All groups share one centre, and each spreads out both ways along 13 directions, with some noise.
Known rows, each followed by its group:
[ 10   7   5  21 -44 -12 -46 -20  11  -5  50   4   6   3 -16  33  18]
(3)
[-30  11   7  11 -11  30 -16  59 -13   6  20  20  54  50 -31  30  38]
(3)
[  5 -10  25   0   5   0  -6  12  19  33 -28 -17  22  43   2 -17   0]
(1)
[-20 -21  37  16   2  50 -18 -62 -18  51  34 -19 -29 -41  54  18 -31]
(4)
[ -1 -64  50 -34  -9  -7 -25 -10   4 -27 -54  12 -11 -44  37 -38  82]
(3)
[ 26  12 -18  30 -55  -2  31  -8 -33 -11 -15   9  66 -23   8   1  49]
(4)
[-23 -17  23  -5  -1 -27  10  19   3 -15  -2  14 -10  31 -18 -17  33]
(4)
[ -3  -7 -16  27  -9 -15  14  -4  -1  10 -46 -23  -3  20   9 -12  13]
(1)
[  6 -29  50 -22  19 -16 -28  28   4  -4 -12 -20   1 -13  11 -18  13]
(0)
[ 43  22 -17   6  11 -42  44   3 -13  11  -5  56   8 -34  11  -2   8]
(2)
[  0  18   8  11   0  -1 -63  29   1  -7 -11 -46  27   5 -44 -12 -64]
(4)
[-21 -43 -44 -69  -5  32  -7 -55 -12   0 -35 -38 -29   6  30  48 -27]
(1)
[ 18 -18 -45  14  17  11  15 -24  10 -27   7   1 -24 -20   0  32 -35]
(2)
[ 64 -28  41  25  42 -21 -33  13   2  13  -5 -51   4 -38  11  54 -21]
(4)
[ 47  35  21 -57  27 -48   1  24   0  81 -12   8  23 -31 -15 -79  -1]
(1)
[-33 -11  56 -93  31 -19   0  13  40  28 -43   4  29  35 -14 -45 -23]
(0)
[ 19   7  10  -6 -24 -39 -73 -12  41 -35  23  -8 -64   3 -45   5  39]
(0)
[-75 -25   2 -10 -17  26 -25  27  -3  27  -1  12  32  70  19  12  30]
(3)
[ -3  19 -64 -32 -21  25  35  -1   7 -13 -23  29  71  -5  19 -18   3]
(3)
[ -5 -29  34  19   7  20 -11 -19  21 -27 -42 -41  20 -22   7  -5 -42]
(2)
[-12  17 -47  19  -3   8 -32   0 -20  28  -5  -6   2 -54  21  -2  12]
(2)
[ 20   2   2  53  -8 -38  34   6 -25 -15  -4 -24  -8  20  40  18   3]
(4)
[ 17  36 -55   5 -16 -18  14  14 -38  22  15 -12  18 -19  29   9   1]
(2)
[ 40   2 -18  17  -8 -35   5  21  -6 -23   5 -12  -6  20  33 -14   4]
(3)
[ 22 -21  15   2  -7 -35 -95   6  21 -11  65 -18 -16 -35  37 -25 -29]
(3)
[ 10  25  -4  20 -24  20  -6  -4 -13   7  35   8  10   9  41  10  -4]
(1)
[  5  -5  22  13  -7  -2  -9  -1   5  -1 -19  -4  23  13 -17  23   6]
(0)
[-14 -13   5 -24  21   6  34 -15   9   2   8   6  28 -24  -1   6 -49]
(1)
[-11 -18  12  11  -5 -53  35  27 -20 -19   3 -15  16  -4  51 -10  15]
(3)
[ 16  -3  53 -44   3 -27 -70   2  24  -1   0 -17 -24 -13  -4  20  36]
(0)
[  4 -23 -29  10  -1 -41  28  24 -16 -27 -47  10 -22  28  34  22  63]
(4)
[ 55 -21  30 -13  -2   2 -18   5  -1  -2 -28 -65  17  15  17  42   8]
(3)
[ 40   2  -4  76  20 -35  -2  56 -10 -25  17 -15 -17  39  13  20  -9]
(4)
[ 26 -21  25  31  17 -13   8  52  -6  -4   1 -28  28  56   5  -8 -18]
(0)
[-43  11  -8 -16  -2  -8  17 -35 -19   8   3  25 -23 -43  11  -6 -13]
(4)
[  2  26   0  40 -44 -13   8   1 -22  24 -54  30   9  37  35 -21  68]
(1)
[ 30  15 -11   4 -33   2 -12 -16  -2  10 -23  11  39  32  20  25  11]
(3)
[ 10 -19  29 -17   9 -18   2  -8 -19  48  -7  14 -18  62  -3  56   6]
(2)
[ 26  -4  37  34   4 -17 -58  29 -21 -25 -26 -40  -4 -18  32  23  -1]
(4)
[  8   0  52  28   8   0 -30 -36  15  28   4  34 -30  17 -32  19 -30]
(2)
[-22 -10  37  27 -14 -17  31 -20   5   9  11 -45  -5  27  38  -4 -18]
(1)
[-42  46 -39 -49  41 -57 -23  42  20  26 -46  51 -23  28  11  29  12]
(0)
[ 41  -8  27 -18 -19  18   5 -37  43 -50 -33  12  28 -23  12 -37   3]
(2)
[ 18  -3 -22  -2 -17  28  -6 -11   5  12   3  -7  31  -5 -10  13   5]
(4)
[ 43   5 -16  -4 -12 -46  36 -33   1  27  -9   0 -22  40  -2   9 -15]
(0)
[ 24  21  -3  39 -25   0   0   3 -19   3  -5 -30  17  35  32   9 -26]
(4)
[-11  -3  28 -21   4  15  -2  -4  17  16 -40 -12  40 -21   3 -48 -13]
(1)
[  8 -11  31  -6 -26 -11 -30  12  -4 -20  24  -6  24 -23  16  19  48]
(3)
[ -2  35 -52   8 -43 -11  49 -35 -13   7  41 -29  18  20 -14  -6 -43]
(4)
[-53   4 -20  54   5  37  21 -17 -27 -19 -15 -18 -19 -37  -3  16 -21]
(3)
[-14  -7  18  11   5 -18  40  -6  -7 -10  -4 -31   5 -13   0   5 -19]
(3)
[-25 -47  28  -2   2 -36 -13  11  37  23 -30 -55 -10  33 -13 -33  44]
(2)
[ 29  -4  37  20   0  -4 -36  59  -3 -23  38  -3  29  10 -50  18  23]
(2)
[ 61  -4  -1  14 -21 -17 -51  75 -30  43 -57 -29  92  70 -42   1  27]
(4)
[-20  21  11  18   0 -90  89  41 -35  27   0  23  27  25  -8 -23  32]
(2)
[  7 -46 -19  52  -9  33  25   0 -22  -7 -22 -34  22   5  23  38   8]
(0)
[-14 -12 -47  28  19   0  26  13   9   5  -8 -25  20  25 -10  24 -46]
(3)
[ 31 -30  15  -9  29 -35  37  37  -6 -28  31  13  14  25  15  44   6]
(1)
[ 15 -37 -18  16   6   7 -23  20  -6 -38  -5 -18  -6 -30  13  33  33]
(1)
[ 23 -12   6  56  10 -12 -39  30   3 -19 -39 -22   0  22  14   7 -12]
(0)
[  8 -26   4 -19  34 -12  -2  -4  -1  40  25 -29 -15  -6 -15  42 -28]
(0)
[-22 -10 -26  25   5  20 -13   5   0   7   3   0  -4  12 -16  -5 -20]
(4)
[ 22  -2  -1 -31  -2 -10  16  17  12 -32  25  -7  30 -65  -5 -37  32]
(1)
[ 27 -23  17  -7   9 -18  -7   7  22   6 -14 -28  14  -5 -33  11   9]
(1)
[ 14  14  18  46  -9  -8 -10  12   0   6  -5 -22  15  63  -8  15 -37]
(0)
[-11  -9  65  -9  12 -12  20   6 -30 -17  -2  57  25  -2   9  32  -9]
(1)
[  5   4 -42  -6  12   2  -5  30  -4  -8  -4  -9  12   5  17  35  13]
(0)
[-26  21  26   2 -26  20   3  -7 -22  20  -8   5  28  58   6  10 -31]
(2)
[ -1  27 -15  16  18 -19  -2  37 -50   8  46  88 -19 -36   9  -4  17]
(1)
[ 25 -18 -45 -21  26 -26  -1  29  14  14  30 -33 -18   5 -13   0  -5]
(2)
[ -26    5  -17    2  -52  -35  -20   37   -3   -4   57 -106   -4   26
   -2  -33   44]
(2)
[ 54  -7 -20 -23 -12  17 -73 -32  25  18  -8  -3 -25  10 -26  22  10]
(0)
[ -3  15   7  37 -29 -35  14  18  23 -97 -12   0   2  17 -29   4  32]
(4)
[ 26  14   0 -40   2  17   1  -2   6   9  -1  -5  24   0  -4  -9 -21]
(3)
[-30 -50  13  19 -16  18  18  -3 -16 -66  18 -48  13 -15 -33  75  11]
(2)
[ 49 -48   2  13  49   5  42 -36  43 -22 -79  55   3   1 -13  27 -35]
(2)
[-22  -8 -49 -59 -23  23  34 -69  -6   1 -47  -6   6   0   2  25 -19]
(1)
[ 42  -6  53  -8  19 -27   5   6  15  -1 -19 -29  47 -21 -13   2 -29]
(0)
[ 14  19  18   8 -27 -15  37  -1 -13 -24  -4 -18  33   3   8  11  12]
(3)
[-34  16 -19  21  10 -41 -10  -1  23 -25 -37 -22 -25  -2   8   2 -31]
(0)

New rows. What belongs after each?
[-15 -37  24 -35  -1   2  11 -13   0   0  -3  -6 -18 -13 -16  11  49]
(3)
[ 18  11  12  -5  15 -21  19 -33  27 -17 -13 -27   5  -8 -11  34 -58]
(4)
[ 68  20 -34  45  -9   8 -13   5  10 -13  15 -48  33 -11  21  33 -27]
(1)
[ 39  22   1 -29   2  19  -6  -6 -15  20 -23  22   5   8   6  -8   0]
(3)
[-30 -22   4  13 -38  19  21 -33   6 -40   9  10   9 -14  -2  25  41]
(1)
[-26   2   8 -14 -11  23 -10 -19 -13  10   5  18  33 -51  -2  24  16]
(3)
[ 59  -4  21   3  16 -39  -3  24  -9  13  38 -34  -1  33 -23  60 -17]
(2)
[-20 -32 -12   6   9 -40   2  -2   9  24   7  66  -7  -4 -15   1  32]
(3)
[ -4  18  46   8   2  -7  27  35 -30 -23  24  17  38  34  -7   1 -39]
(2)
[-42 -22  13  85   6 -55 -13   3  17  16   9 -33 -45 -10 -41  -7  17]
(2)
[ 27   5  -6 -28  21  12  12  15 -10  14 -13  76 -43  10 -42 -34  54]
(3)
[ -9   0  68  38 -13   2  -6   7  -3   6  38   6  18 -21  43 -15  28]
(1)
[ 25   6 -21  25  15 -44 -22  15   4 -16   7 -39 -33 -13   9  52  -3]
(0)
[-43 -37   3  42 -33 -34  19  -8 -21 -34 -42 -61 -55  28  26 -18  36]
(1)
[  4  25  24 -22  -6 -15  30  13  -3   7  12  -5  42  30   1   5 -16]
(0)
[ 14   4  42  16   6  -2 -20  32 -10   6 -28  19   6  41   1 -15  11]
(3)
[ -7  -7 -15  39 -20  -2  18 -42  12 -39   8   0 -40 -17   7  -1  -2]
(2)
[ -5 -20  19 -32 -12  29   2 -28  15   0 -38  -2 -17  29 -21 -13  23]
(3)
[-14 -28  10  19  -1   5  57 -15  39 -56  -6 -42   1  20  32 -13 -24]
(4)
[-15  24 -33  48 -31   5  -8 -27  -6 -11  51  -5 -20 -31 -29  28  -5]
(2)
[ 19  14  35  15 -21 -10 -23  20 -12  25  14 -24  -4  43  47 -18  26]
(1)
[ 39  16 -42 -29   2   7  64   9  18 -27 -22  16   7  34 -42 -43   0]
(3)
[ -7   2 -21 -28  -2  -6  30 -27 -10 -36  40  -7  -3 -22 -18  30 -58]
(1)
[-32   0 -11  45 -60  12 -31 -74 -16  -8 -53 -93 -48 -17  22   3  -2]
(1)
[ -9 -24 -29  38   4  16  -8  15  24   7  30  23  -5 -14 -20   6  59]
(1)
[ 39   5 -17 -11 -10  26 -45  26   5 -14   5 -23  60 -18  22  20  -2]
(3)
[  2 -30  46  20  50 -40  -9  33  -2   3 -38 -21  13 -27 -16   2 -30]
(4)
[ 25   5 -29  49 -10   9  35  21 -10 -10 -22  22  38  26  -7  -2   1]
(0)
[ 25  20 -13 -54 -14 -21  33 -27  -2  13 -13  35  -3  12  36 -62 -15]
(3)
[ 25 -17  -3   8 -20 -18   7 -26   7  -2 -19  -9  23  -9  -4  54  31]
(3)
[-38   2  33  25  -3 -11  40 -32  -2  59   7  34  -4  20  19   1   8]
(1)
[ 21  -7  20   7   6 -13  20  29 -19  20  -3  -6  20  52  19  -8 -12]
(0)
[-35 -22 -15   2   8 -35  72  52 -51  19 -32   0  53  35  -9  49  34]
(2)
[ -2  22 -10  -2 -50  31 -34  29 -11 -67  23 -58  28   8  54  18  42]
(0)
[ 41  21  63 -36 -22   9  -2  21 -13 -33   0 -26  52  39  43 -19 -36]
(2)
[ 16 -45  -6 -10  38  20 -25  45  30  24  43 -43   9  50 -34 -18 -39]
(4)
[ 31 -32  -1 -13  26 -13 -10  20  39  13 -29   4  16   5 -37  -6  29]
(2)
[ 38  15  11  15  -3 -43  31  24  25  14  62   6  16 -10 -31 -24  44]
(1)
[ -9  28 -24  50 -21  10  -4  14 -39  -9  15  15  10  25   3  29  -1]
(2)
[ 10   4 -33   7 -11 -23  33  14  17  -8  -6  23   7  31 -13 -27  33]
(2)
[ 18  -3 -23   2  13   8 -27  27 -14  12   5  22 -24  34  22   4  10]
(2)
[ 27  21  31  15 -41  -9 -10  14   1 -23  22 -23  18  16  11 -22  37]
(1)
[ 35  12  39  20  -1  -4 -11   5 -28  19  12 -34  15   0  29  30 -29]
(0)
[  6 -15  -2 -44   7 -25  20  -2   9   5  27 -27  -9   7 -18 -11 -10]
(1)
[-24 -38  32 -24  45  16  -1 -17  44 -19   3  -8 -54  17  23  11 -24]
(4)
[-71  -7  34 -26 -18  37 -31 -14 -31 -24 -28  38  -4   7   4 -17 -14]
(1)
[ -7  32   9  43  11  45  10  22  -8 -26 -27 -20  67 -39 -16   1 -54]
(3)
[ 33  30 -44  33 -44   6 -37  -9  11 -24  -5  21  63 -20  40 -10 -29]
(3)
[ -8   0  35  46  -3 -41  54 -24 -26  -6 -18   3 -33 -18  -6   8   7]
(3)
[ 33   0  33  -6 -31 -40  14   6   8 -14 -19 -12  49  31  33  -9  14]
(3)
[ 20 -10  17  35   1 -51  47  41  -5 -21 -58  30  77   4  14   9  38]
(3)
[ 32  11 -25 -29 -19  33  47 -43   6  -5 -70   3  42  -6   3   5   5]
(3)
[-79 -14 -26  40 -15  -2   9   1   3 -14  12  34  12   5   2 -25  -7]
(3)
[ -2  -3  12  16 -27  -9   0 -14  33 -26 -12 -63  -7  40  27 -55 -31]
(2)
[-12 -48  47  -7  23 -62  24 -44   8  30 -37  -4 -38 -14  16 -14 -23]
(3)
[ 51  30  23  13 -31  16 -20  19 -18  41   5   2  51  69  16  -2  -6]
(4)
[-10  -5  -1  58 -11 -19 -20 -35  37  12  22   6 -53  31 -60  12  -2]
(2)
[-23 -29  11 -62  18   6   7  16   1  42 -19 -52  16  59  44  -1 -28]
(3)
[-96 -34   6 -68   4  22  17  37 -29  27  -7 -12  15  46  22 -41  18]
(2)
[-20 -10  13  -5  -9 -17   5 -11   6 -27 -13  -9 -24  15   2   9  17]
(4)
[  4  -5 -28  30  15 -16  14  33  12 -43  -4 -27  15   6 -36 -21 -45]
(1)
[ 10 -55  35  12 -20 -27 -29  -9  59 -30 -13 -20  34  20 -34   1  17]
(3)
[  3 -23  -9  11   6   7   5   7   6 -16 -17 -41  16  19  33  15 -28]
(1)
[-33  24 -48  25 -22  43  20 -31   7 -44   2  -9  -3  -5  44 -17 -52]
(4)
[-15 -17   3 -14   4   8  21  19   8  -5  -2  18  24  20  14 -16   9]
(1)
[ 22  41 -16  32  -7 -36  -2  20 -22  29  19  49 -26   8  31 -32  21]
(2)
[ 24   0 -22  39 -36  27  11 -28  -2  -3  63  -1 -11  20 -44 -14 -30]
(0)
[-26  10  -8  15 -72 -12 -17  11 -30   3   8 -74  18  69 -10 -30  -7]
(4)
